The rows are grouped in 3 ways, from coarse to fine. Each group lies inside one group of the grouping before and may be the whole of it. The rows also spread widely along 10 directions, which tell nothing about the answers.
Known rows, each followed by its group in each grouping:
0.760	-1.357	0.150	0.522	-1.959	0.057	0.663	-1.503	-0.463	-1.073	-0.043	-1.273	-0.339	-1.565	1.078	-0.890	2.230	-0.576	0.950	1.065	2.175	0.684	0.740	0.469	0.520	0.967
dom rofa dagu
0.116	2.348	0.867	1.669	-0.361	-0.685	0.336	1.156	0.222	0.618	-1.469	-0.679	1.225	0.957	-2.076	-3.075	-2.144	-0.517	-0.687	0.781	0.965	2.281	-1.273	0.135	0.393	1.081
tek ropos vini
0.871	-1.000	3.802	0.515	-0.142	3.802	-1.141	0.904	2.618	0.393	-0.429	1.140	-3.054	-2.378	1.593	0.202	-0.323	-2.063	-0.311	-0.802	1.361	1.757	-0.087	-0.074	0.035	0.657
meviv Bag vapo
2.330	1.412	-1.008	0.417	-0.344	-0.724	-0.775	0.927	1.781	0.289	-0.453	1.088	2.494	1.706	-1.045	-0.675	-0.697	1.248	-1.287	0.753	-0.832	0.604	-0.171	-1.819	1.568	-0.463
tek bifor vizo
-1.523	-0.406	1.978	0.486	1.193	0.272	-1.529	-1.413	2.517	0.555	0.689	-0.520	-0.088	-1.445	0.376	0.876	-2.383	-3.447	0.882	-0.470	0.518	1.184	-1.464	-0.850	-0.506	0.062
dom duno goz
-1.294	-0.066	2.664	0.763	0.459	0.422	-0.055	-0.489	1.967	0.504	-1.463	-0.228	-1.364	-0.312	-1.335	-0.463	-0.505	-2.027	1.020	0.884	1.325	1.950	-1.336	-1.390	-0.542	-1.581
meviv zasa Dov
2.592	1.029	-1.073	0.292	1.681	-0.123	-2.787	-1.229	2.360	0.651	-0.253	2.741	2.828	1.095	0.828	-0.225	-2.873	-0.142	-2.014	-0.343	-1.719	-0.067	-2.072	-1.898	2.508	-1.153
tek Zov Dav
1.007	0.922	0.189	0.798	-0.548	-1.596	0.611	0.192	1.502	-0.065	-1.236	-0.277	0.868	1.281	-1.753	-1.900	-0.317	0.726	-0.112	0.936	0.334	1.019	-0.863	-1.308	0.215	-0.575
dom rofa Gise
-0.220	-0.521	0.052	0.515	-1.176	-0.522	-0.122	-0.543	1.132	-0.205	1.661	-1.114	0.019	-1.305	-0.086	-0.464	1.195	-0.595	1.458	-0.140	0.915	1.390	1.277	0.178	-0.887	1.864
dom mok Sugat
1.648	1.150	1.036	0.603	0.182	0.056	-0.037	0.795	1.893	-0.535	-0.729	1.267	0.893	-0.192	-0.684	-0.429	-0.658	-1.117	-0.890	-0.337	0.127	1.440	0.249	-0.571	0.262	0.609
tek ropos Turer
1.990	1.516	-0.644	2.391	2.475	-2.264	-1.531	-0.882	4.063	1.586	-0.698	1.069	1.363	1.490	-2.054	-2.000	-1.337	0.993	-0.851	-0.298	-2.056	2.296	-2.281	-1.546	-0.750	0.592
tek tafet tonor
2.024	0.360	0.822	0.264	-2.517	-0.150	1.784	1.101	0.904	-0.652	-1.138	-0.068	-0.527	0.298	-1.007	-1.267	2.596	1.525	0.469	1.072	1.470	1.863	1.194	-0.407	-0.045	0.235
meviv Bag Vezis
0.586	0.122	0.306	-1.234	-0.082	-0.411	-1.189	-2.311	1.626	-1.127	0.463	2.993	1.017	-0.592	1.716	0.808	-1.431	-0.376	1.687	-1.570	-0.619	0.286	-0.862	0.943	1.553	-1.460
meviv zasa bemep
0.599	-0.622	-0.956	-1.991	-3.456	0.770	-0.765	-1.347	-0.503	-0.918	1.698	0.963	1.820	-0.964	3.343	1.499	0.615	0.248	1.535	-0.492	1.128	0.106	0.795	0.381	2.479	0.538
meviv zasa fozi
0.690	-0.307	-0.658	-0.828	1.987	0.486	-1.910	-0.009	0.387	-2.064	1.699	1.996	-0.044	-0.458	0.141	0.223	-0.582	-2.855	-0.607	-0.248	-0.863	-0.982	3.833	-1.148	1.304	-2.020
dom Sig domo
-0.192	0.367	-0.870	1.048	0.748	-0.368	-0.472	0.217	-1.110	-0.828	0.325	-1.353	1.507	-0.328	-1.700	0.128	0.004	-4.250	-0.819	1.315	1.130	0.524	3.147	-1.961	0.197	-0.099
dom duno Rom
2.849	0.273	0.593	1.783	0.875	1.255	-0.618	1.936	1.753	0.355	-1.120	0.566	-0.962	0.644	-1.242	-2.157	0.623	0.014	-2.280	0.774	0.291	0.888	0.684	-2.136	0.413	0.138
dom rofa tonok
0.298	-0.412	0.591	0.109	-1.340	-0.398	1.253	-0.764	-0.681	-1.558	-1.090	-0.940	0.835	-0.876	-0.378	0.095	1.556	-2.137	0.321	1.775	2.098	0.943	1.541	-0.482	0.511	-0.522
tek tafet disip
4.140	-2.153	-1.910	1.489	0.591	3.796	-3.252	1.345	0.266	0.420	2.242	-0.143	-1.322	-1.039	2.244	-1.400	3.453	0.189	-3.170	1.011	1.022	0.718	3.700	-2.221	2.155	1.946
tek ropos sozum
0.431	2.689	-0.068	0.427	-2.603	-0.952	0.609	0.302	-1.040	0.650	-1.241	0.229	3.254	1.075	-0.881	-1.923	-2.731	0.472	0.230	0.341	0.563	1.688	-1.935	0.974	2.144	0.830
meviv fiduv virur
1.854	0.187	-0.096	-0.252	-1.103	0.870	0.052	0.263	0.202	-0.573	-0.946	0.808	2.085	-0.359	-0.003	1.844	0.802	-2.060	-1.225	0.753	0.825	0.682	1.625	-2.422	1.350	-0.900
meviv fiduv zinin
3.041	-0.668	-1.692	0.806	0.031	-0.471	-0.351	0.423	0.498	-0.936	0.816	0.499	-0.168	0.734	-0.721	-2.359	2.666	1.665	-0.872	0.952	0.029	0.417	2.698	-1.080	0.726	0.030
dom mok Dasan
-0.090	0.413	-0.671	-1.733	-1.126	-1.154	-0.681	-0.709	1.621	-0.877	1.708	1.368	1.617	0.745	0.542	0.261	-0.977	1.811	1.725	0.012	-0.915	-0.287	0.163	-0.307	1.594	-1.647
tek bifor Vifi
-1.513	3.220	-0.748	0.267	-2.707	-3.081	1.419	0.639	-2.988	-0.667	0.317	-0.968	1.837	1.864	-1.907	-4.941	-2.550	2.136	2.192	0.687	0.725	1.644	-0.327	3.369	1.546	1.047
tek tafet mobuk
0.071	0.886	-0.711	0.100	-0.423	-0.787	-1.126	1.327	2.553	1.462	1.695	0.067	0.636	1.473	-1.462	-0.687	0.285	1.561	1.023	-0.172	-0.878	1.864	0.829	-2.116	-0.590	0.627
meviv zasa Dov
3.102	1.077	-1.350	1.567	-0.868	-1.099	0.892	0.726	0.167	-0.639	-0.663	0.154	1.034	-0.034	-1.836	-1.267	2.916	-0.175	-0.581	-0.057	0.457	2.402	3.208	0.049	-0.809	2.401
meviv Bag vapo
1.712	-0.945	-0.831	1.738	0.283	1.380	-2.584	-2.090	1.251	1.845	-0.695	-1.080	2.036	-0.717	1.528	0.514	-0.851	-2.357	-2.435	1.118	1.176	0.568	-2.159	-3.309	1.834	0.690
dom rofa dagu
-0.005	1.138	-0.925	2.222	2.028	-0.122	-2.559	0.257	-0.115	1.211	1.286	-0.266	0.070	0.627	-1.200	-3.623	-2.053	-0.606	-0.624	0.330	-0.554	1.619	0.283	0.121	0.925	0.989
tek tafet tonor
-1.962	2.429	1.391	-0.325	-0.649	-1.909	0.776	1.543	1.485	0.167	-0.384	0.260	0.932	1.534	-3.124	-0.661	-2.105	-0.779	1.991	-0.065	-0.224	1.864	0.108	-0.815	-1.041	-1.092
meviv zasa fozi
0.026	0.362	-1.337	-0.064	-2.312	-1.701	0.509	-1.933	0.102	-0.281	-0.134	-1.355	3.332	-0.307	0.043	0.997	0.766	-0.554	0.808	1.389	1.332	1.060	-0.204	-0.648	0.779	0.764
tek bifor Vifi
1.800	0.504	0.663	0.837	0.452	0.462	-1.371	-1.469	2.243	1.023	-1.429	1.382	0.253	0.536	0.328	-1.297	-1.584	0.560	-0.735	0.087	-0.044	1.361	-2.771	-0.949	1.704	-1.081
meviv Bag vapo
3.162	0.619	-0.407	0.885	-0.651	0.017	0.458	-1.070	0.040	-1.667	-2.292	1.052	3.548	-1.474	0.477	1.713	1.024	-3.786	-2.217	0.117	1.440	1.047	1.243	-0.800	0.836	1.505
tek ropos vini
0.154	0.475	0.448	0.631	-0.996	0.135	-0.184	1.049	0.403	0.298	0.175	-0.830	0.379	0.279	-0.765	-1.438	-0.681	-0.515	-0.057	0.691	0.853	0.794	0.450	-0.948	0.354	0.557
dom rofa dagu
0.978	0.940	-1.992	1.676	2.096	-0.783	-2.040	1.492	0.704	0.342	2.132	-0.239	0.087	0.715	-2.112	-2.604	-0.133	-0.972	-1.113	-0.108	-1.219	1.191	3.226	-0.963	-0.381	1.460
dom Sig domo
0.985	-0.459	0.376	0.198	0.595	-1.415	0.882	-1.706	1.309	-2.338	-0.835	0.943	0.817	-1.156	-1.167	1.192	1.509	-2.895	0.459	0.181	0.447	0.349	2.002	-0.992	-0.741	-1.337
dom mok Sugat
1.835	0.138	1.165	-0.190	0.197	0.215	-0.414	-1.074	2.528	-0.804	-0.472	2.809	0.412	-0.926	0.741	0.819	-0.456	-0.631	0.549	-1.419	-0.777	1.019	-0.597	0.198	0.477	-0.743
meviv fiduv zinin
-0.135	-0.693	0.045	-0.443	0.846	0.656	-0.860	0.359	-0.220	-1.936	1.620	0.818	-0.259	-0.913	-0.488	0.445	0.421	-2.889	0.209	0.155	0.294	-0.618	4.266	-1.161	0.553	-1.675
dom mok Sugat

New rows, each followed by its group in each grouping:
0.674	-0.194	-0.392	-0.112	0.739	-1.161	-0.912	-1.878	2.167	-0.885	0.939	1.519	0.397	-0.287	0.210	-0.426	-0.050	0.598	1.307	-0.331	-0.864	0.403	0.008	0.396	0.562	-0.864
tek bifor Vifi
0.834	-0.911	0.903	-1.570	-0.882	-0.732	-0.254	-2.390	3.909	-1.158	0.468	2.381	0.352	-1.197	1.688	2.553	1.093	0.032	2.455	-1.532	-0.422	0.840	-0.570	-0.468	-0.352	-0.914
meviv zasa fozi
0.926	0.729	2.839	0.388	-1.981	0.516	1.590	4.422	4.048	0.289	-0.602	-0.736	0.875	-0.713	-2.484	2.550	1.327	-2.348	-0.771	-0.056	0.930	2.362	2.647	-3.289	-3.505	2.738
dom mok Dasan
-0.543	0.755	0.224	-0.408	-2.678	-0.382	-0.351	-1.263	1.087	0.860	-0.677	-1.324	3.903	-0.183	0.864	2.028	-1.706	-1.278	0.078	1.307	1.347	0.978	-2.361	-1.600	1.476	0.480
tek bifor vizo
0.551	-0.489	-0.232	-0.443	-1.618	0.498	-1.034	-1.332	-0.103	0.035	-0.058	-0.191	1.443	0.056	1.787	-0.381	-0.760	0.260	-0.338	1.456	1.329	0.270	-1.177	-1.301	2.909	-0.887
tek tafet mobuk
1.321	-0.360	-0.639	-0.271	-0.841	-0.854	0.407	0.222	1.074	-1.591	1.052	0.222	1.099	-0.802	-0.359	1.283	2.869	-0.963	0.555	0.318	0.270	1.057	3.965	-1.124	-0.881	0.970
tek tafet tonor
0.511	1.558	2.891	-0.520	-0.574	-1.586	0.921	-0.754	4.377	-0.565	-1.887	2.371	2.465	-0.506	-0.240	1.932	-2.888	-1.461	1.039	-1.719	-0.824	1.528	-2.981	0.143	-0.961	0.145
tek tafet disip
1.928	-0.306	-1.099	0.127	0.882	-0.362	-2.022	-1.907	2.926	-0.038	0.698	2.374	1.812	-0.693	0.935	1.844	0.566	-1.271	0.180	-1.569	-1.176	0.904	0.476	-1.466	0.203	0.260
meviv zasa Dov
0.949	1.661	0.704	-0.878	-2.029	-0.552	0.645	1.467	1.778	-0.751	-1.203	0.766	4.231	-0.098	-0.547	3.455	-1.605	-3.263	-1.008	-0.459	0.309	0.344	0.918	-2.730	-0.127	0.632
dom rofa Gise
1.570	-1.496	0.154	1.347	1.500	0.263	-0.967	-0.740	3.840	0.741	-0.125	-0.764	-1.151	-0.597	-1.486	1.398	3.579	-1.492	-0.539	0.963	0.312	2.078	2.176	-4.201	-1.928	-0.441
meviv Bag vapo
2.016	-1.144	-3.385	0.597	-0.179	-1.360	-1.867	-3.151	0.359	0.131	1.836	-0.583	1.547	0.219	1.414	-1.201	2.398	2.026	0.208	1.229	-0.047	0.813	0.483	-0.961	1.658	0.682
tek tafet tonor
1.532	-1.639	-2.224	-0.056	-1.202	-0.217	-0.388	-2.145	-0.949	-1.572	1.095	-1.284	1.101	-1.704	1.402	0.500	3.363	-1.855	-0.295	1.376	1.676	0.279	3.036	-0.816	1.092	0.990
dom Sig domo
-0.936	-0.586	-0.638	0.057	-0.680	0.134	-0.874	-0.737	-0.919	-0.762	2.023	-0.886	-0.512	-0.950	0.463	-1.483	0.560	-0.264	1.559	0.893	1.063	0.553	1.851	1.143	1.172	0.186
tek bifor Vifi
-0.052	-0.897	0.676	1.921	1.452	-0.552	-0.983	-0.048	2.997	1.104	1.259	-1.420	-2.289	-0.160	-1.541	-2.480	1.467	0.625	1.097	0.660	-0.015	2.459	0.355	-0.877	-1.782	0.985
tek tafet disip
2.912	-0.878	-0.422	2.464	0.142	0.407	-0.650	-0.139	1.836	0.616	-0.389	-0.737	0.130	-0.884	-0.498	-1.042	2.404	-0.886	-1.769	0.619	0.996	1.899	0.760	-1.486	-0.687	2.492
dom mok Dasan
2.442	-0.824	-1.104	1.555	-1.455	1.324	-1.162	0.748	0.805	1.178	0.889	-1.494	0.355	-0.546	0.837	-1.191	1.847	0.491	-1.372	0.787	1.182	1.279	0.803	-1.638	0.576	2.958
dom rofa dagu
0.610	0.259	0.046	-1.752	-0.628	-0.755	-0.679	-0.450	3.002	-0.599	1.620	2.335	1.518	0.251	0.216	2.007	-0.273	0.636	1.867	-1.159	-1.657	0.272	1.067	-1.406	0.378	-1.561
meviv fiduv virur
0.360	0.280	-1.163	1.425	-0.971	-1.080	0.230	0.930	0.391	0.464	1.205	-1.992	-0.339	0.581	-1.989	-2.915	2.159	1.914	0.798	1.606	0.766	2.020	1.697	-0.020	-0.392	1.612
tek bifor Vifi
-2.294	1.128	1.795	-0.773	-0.975	-0.152	-0.414	1.954	2.523	0.578	1.645	-1.018	0.732	0.121	-1.093	0.849	-1.716	-1.166	1.547	-0.207	0.279	1.600	0.912	-1.679	-1.216	0.614
tek ropos vini
2.138	1.626	-1.735	0.529	-0.226	-0.914	-0.561	0.783	0.888	0.484	-0.552	0.491	2.723	1.803	-2.025	-0.033	0.251	-0.220	-1.462	0.552	-0.456	1.254	1.802	-2.969	0.712	-0.406
meviv Bag vapo
1.130	0.292	-1.568	0.275	-0.903	-1.842	0.183	0.423	0.591	-0.662	1.285	-0.451	1.051	0.901	-1.554	-1.529	1.707	1.261	0.531	0.698	-0.075	0.821	2.418	-0.936	-0.311	0.478
dom mok Dasan
2.824	-0.446	-0.067	-0.438	0.323	-1.045	0.219	-1.652	2.420	-2.187	-0.645	2.351	0.688	-0.919	0.628	0.596	1.228	-0.880	-0.366	-0.408	-0.516	0.083	0.754	-0.330	0.440	-0.741
dom Sig domo
-0.233	0.582	0.866	-0.910	-3.414	0.431	0.240	-0.617	-0.226	0.008	0.150	-0.156	0.502	-0.025	1.355	-0.909	-0.861	1.331	1.649	0.422	1.538	1.138	-1.250	0.968	1.959	0.030
meviv Bag Vezis
2.199	0.193	-0.767	0.697	-0.982	-0.646	-0.879	-1.395	2.390	0.259	0.170	0.753	2.577	-0.865	0.957	0.824	-0.139	-0.513	-0.476	-0.890	-0.124	1.041	-1.020	-0.740	0.331	2.044
dom mok Sugat
0.364	0.036	1.485	0.243	-0.831	-0.027	-0.866	-0.553	2.862	0.516	0.395	0.502	-0.583	-0.391	1.034	-1.395	-1.734	1.200	1.095	-0.792	-0.010	1.052	-2.613	0.471	0.324	0.847
dom rofa Gise
-0.289	-0.356	-1.104	-0.290	-1.285	0.590	-1.595	-0.040	-0.830	-0.056	2.169	-1.047	0.651	-0.286	1.190	-0.698	-0.366	-0.497	0.411	0.541	0.920	-0.068	1.611	-0.753	1.706	0.678
dom rofa Gise
-2.471	-0.208	1.019	-0.075	0.655	-1.801	-0.188	-2.865	-0.141	-1.252	1.444	-0.417	-2.082	-0.655	-0.203	-3.398	-0.880	0.452	3.804	0.396	0.379	0.878	-0.853	3.039	0.100	-1.438
tek Zov Dav
0.990	0.280	-0.382	0.033	0.865	-1.489	-0.657	-0.796	3.740	0.513	0.132	0.967	1.494	0.809	-1.622	1.575	0.554	-0.096	0.516	-0.057	-1.420	1.276	0.260	-3.387	-0.740	-1.706
meviv fiduv zinin
2.626	-0.523	-0.992	0.506	-0.986	0.208	-0.166	-0.730	0.471	-0.509	-0.762	-0.375	1.091	-0.247	0.679	-0.631	1.606	-0.529	-1.824	1.593	1.256	0.581	0.359	-1.666	1.607	0.430
dom Sig domo
0.219	-0.515	1.314	-1.679	-2.048	-0.329	0.096	-1.572	3.225	-0.449	-0.021	0.301	2.326	-1.419	1.676	3.862	0.189	-1.513	1.044	0.087	0.617	0.681	-0.887	-2.015	-0.246	0.029
tek Zov Dav
-1.283	0.232	-0.372	1.029	0.474	-1.469	-1.211	-1.753	0.943	0.752	1.028	-1.442	0.889	-0.222	-0.691	-0.869	-0.582	-1.119	1.231	0.781	0.306	1.775	-0.348	-0.527	-0.369	0.648
tek tafet tonor
-1.917	-0.584	0.951	-0.726	0.134	0.546	-1.281	-1.513	0.828	-0.413	1.029	0.287	-0.227	-1.201	0.645	1.388	-0.648	-2.996	1.923	-0.233	0.777	0.660	0.878	-0.751	0.238	-1.431
meviv zasa fozi
0.761	0.878	0.857	-0.288	-1.933	1.488	0.278	2.471	-0.762	-1.057	-0.075	0.140	1.367	-0.686	-0.028	0.774	-0.377	-2.563	-0.983	0.221	1.443	0.045	2.785	-1.031	0.812	0.918
dom rofa tonok
1.393	0.917	-0.343	-0.252	-0.897	0.851	-0.113	0.983	-0.816	-0.712	-1.749	-0.037	2.828	0.630	-0.409	0.664	-1.119	-3.106	-3.028	2.095	1.435	-0.336	1.165	-3.302	2.531	-1.446
dom Sig domo
0.347	0.598	-0.760	1.152	-1.252	-1.078	-1.084	0.096	2.735	1.555	2.023	-1.289	1.290	-0.327	-0.225	-0.589	0.365	1.347	1.150	-0.439	-0.451	2.395	-0.376	0.183	-1.052	3.639
tek bifor vizo
-0.189	0.763	1.433	-1.150	-2.579	0.791	0.562	2.993	1.633	0.192	1.046	-0.408	-0.067	0.355	-0.923	0.823	0.635	0.289	0.948	0.112	0.695	1.588	2.674	-1.762	-0.658	0.530
meviv Bag vapo
1.439	0.910	1.109	0.802	-1.327	-0.747	1.314	-0.471	2.688	-0.717	-2.297	0.179	4.297	-2.485	-0.634	4.689	0.615	-5.283	-0.903	-0.565	1.110	2.133	0.512	-1.328	-1.899	2.977
tek bifor Vifi
0.302	-0.614	-1.147	-0.184	1.975	-0.704	-2.741	-0.843	3.627	0.192	2.862	0.977	0.496	0.064	-0.261	1.058	0.207	-0.064	0.908	-0.514	-2.034	0.268	1.802	-2.089	-0.243	-0.841
tek bifor vizo
0.990	2.264	-0.331	0.884	-4.181	-0.635	1.797	1.182	-2.286	-0.696	-1.060	-1.127	4.444	-1.189	-0.430	0.015	-0.563	-2.772	-0.760	-0.007	2.355	1.700	1.045	1.400	0.473	4.416
dom mok Sugat
-1.109	1.462	-0.034	-1.984	-2.045	0.059	-0.257	-0.133	-1.939	-1.366	0.723	1.053	2.108	0.361	0.575	0.442	-2.373	-1.478	1.178	-0.071	0.705	-0.271	1.771	0.448	2.502	-1.716
meviv Bag vapo
1.838	1.183	-0.587	1.374	-0.414	0.049	-0.891	0.793	0.868	0.864	-0.351	0.818	0.463	0.937	-0.716	-2.430	-0.215	0.918	-0.548	-0.148	0.038	1.976	-0.432	-0.219	0.884	1.157
meviv zasa fozi
-0.969	0.496	0.236	-0.586	1.092	0.510	-1.985	-0.799	-0.252	-1.418	1.629	1.079	1.842	-1.845	0.979	1.814	-2.220	-4.933	0.380	-1.183	0.129	0.073	2.592	0.059	0.842	-0.088
tek ropos sozum
2.262	-1.385	1.609	0.381	-1.691	0.878	0.988	-0.355	2.190	-0.497	-1.429	-0.204	-1.536	-0.660	0.809	-0.800	2.551	1.323	-0.192	1.334	1.816	0.803	-0.919	-1.294	0.324	-0.209
dom rofa tonok
1.497	-0.271	0.078	0.609	-0.274	0.306	-1.011	0.366	1.628	-0.004	0.842	0.428	0.028	-0.205	0.064	-1.042	0.275	0.149	-0.393	-0.048	0.142	0.857	0.771	-0.765	0.243	0.800
dom mok Dasan
1.489	1.538	-1.129	-0.071	0.122	-1.135	-0.724	0.315	1.583	-0.268	-0.160	2.065	2.877	0.905	-1.176	0.978	-0.467	-1.146	-0.223	-0.803	-1.074	0.985	1.325	-1.691	0.301	-0.273
meviv zasa Dov
1.359	0.083	1.213	-1.586	-1.560	0.612	0.651	0.225	1.722	-1.458	-1.736	1.426	2.891	-0.075	0.065	3.503	-0.386	-2.712	-1.356	1.039	0.966	-0.788	0.795	-4.024	1.419	-2.763
dom mok Sugat
2.520	-1.626	1.215	1.799	0.468	2.956	-0.979	-0.698	0.539	-0.689	-1.123	0.936	-1.105	-3.276	1.443	0.942	2.753	-4.384	-1.377	-0.330	2.087	1.789	1.883	-0.065	-0.034	2.040
meviv zasa Dov
0.161	1.424	1.837	-0.554	-3.125	0.525	0.150	0.824	2.681	1.677	-0.928	-0.302	2.079	0.268	0.348	1.521	-1.755	0.058	0.136	-0.100	0.985	2.139	-2.277	-1.838	0.180	1.058
meviv Bag vapo
1.548	-3.780	3.074	-1.047	0.166	2.396	-0.022	-1.624	4.819	-1.555	-0.606	1.436	-3.217	-2.936	1.896	3.863	4.695	-2.232	0.988	0.323	1.509	0.805	1.524	-3.104	-1.204	-2.289
meviv zasa fozi
-0.551	0.508	0.804	-2.220	-2.187	-0.631	0.565	0.672	1.978	-1.241	1.441	0.781	1.529	-0.557	-0.223	3.297	0.688	-1.186	2.093	-0.920	-0.005	0.822	3.263	-1.413	-0.998	-0.188
meviv Bag vapo
1.420	0.808	-1.445	1.323	-1.348	-1.239	-0.331	0.293	1.532	1.073	0.955	-1.814	2.201	0.023	-0.707	-0.556	1.631	0.447	-0.238	0.320	0.590	2.677	0.881	-1.177	-0.886	3.643
tek ropos sozum
-0.153	-0.467	-0.658	0.017	-1.880	-0.318	-0.266	-2.073	-2.533	-1.480	1.847	-0.265	-0.890	-1.113	2.209	-3.743	0.433	1.716	2.325	0.413	1.425	0.859	0.320	4.235	2.261	1.235
tek tafet tonor
1.166	1.571	-1.248	-0.903	-0.567	-0.633	-1.168	0.293	0.492	-0.737	1.929	2.655	2.580	0.103	0.392	0.561	-1.500	-0.130	0.861	-2.126	-1.754	0.544	1.887	0.717	1.235	0.525
meviv fiduv zinin
1.609	-1.650	-1.743	0.776	0.157	0.045	-0.881	0.312	0.738	-0.520	1.652	-1.267	-0.989	-0.036	-0.655	-1.008	3.747	0.329	-0.370	1.470	0.677	0.462	3.812	-2.644	-0.010	0.110
dom rofa Gise
3.066	0.467	-0.461	0.291	-1.019	-1.078	1.728	0.563	-0.376	-2.073	-2.435	0.786	0.898	1.357	-1.514	-1.938	1.601	0.788	-1.255	1.788	0.973	-0.042	1.368	-1.381	1.582	-1.908
dom rofa Gise
0.295	-0.667	-0.440	1.066	0.013	-0.263	-1.570	-1.395	2.881	1.362	0.773	-1.353	1.738	-0.796	-0.230	1.553	0.349	-1.890	-0.340	0.436	0.490	1.381	-0.358	-3.265	-0.691	1.227
dom mok Sugat
2.019	1.515	-4.606	2.136	0.341	-2.411	-2.009	-1.037	-0.448	1.461	1.185	-1.248	4.239	1.696	-1.378	-1.840	0.419	0.677	-1.531	1.045	-0.797	1.720	0.964	-1.858	1.027	2.453
tek tafet tonor
-0.018	1.076	-0.728	0.437	0.230	-1.640	-0.551	-1.384	1.723	-0.416	0.012	0.335	3.871	-1.038	-0.888	2.804	-0.822	-3.770	0.161	-0.614	-0.319	1.065	0.887	-1.117	-0.645	1.085
tek bifor Vifi
0.028	1.492	-1.410	0.981	-0.460	-1.665	-1.612	-0.774	1.636	2.218	0.785	-1.313	3.053	1.103	-0.724	-0.901	-1.701	0.419	-0.169	0.696	-0.374	1.842	-2.022	-1.619	0.327	1.759
tek Zov Dav
1.264	-0.303	-1.934	-0.605	-1.059	-0.581	-0.539	-0.285	-0.893	-1.382	1.563	0.168	1.319	0.562	0.193	-0.813	1.192	0.403	-0.009	0.963	0.447	-0.431	2.852	-1.034	1.724	-0.756
dom mok Dasan
1.382	-0.167	0.654	-0.205	-0.478	-0.517	-0.673	-2.829	2.398	-0.305	-0.243	1.735	-0.075	-0.718	1.469	-0.318	-0.234	0.959	1.409	-1.005	-0.156	1.261	-1.871	0.931	0.861	-0.437
meviv Bag vapo
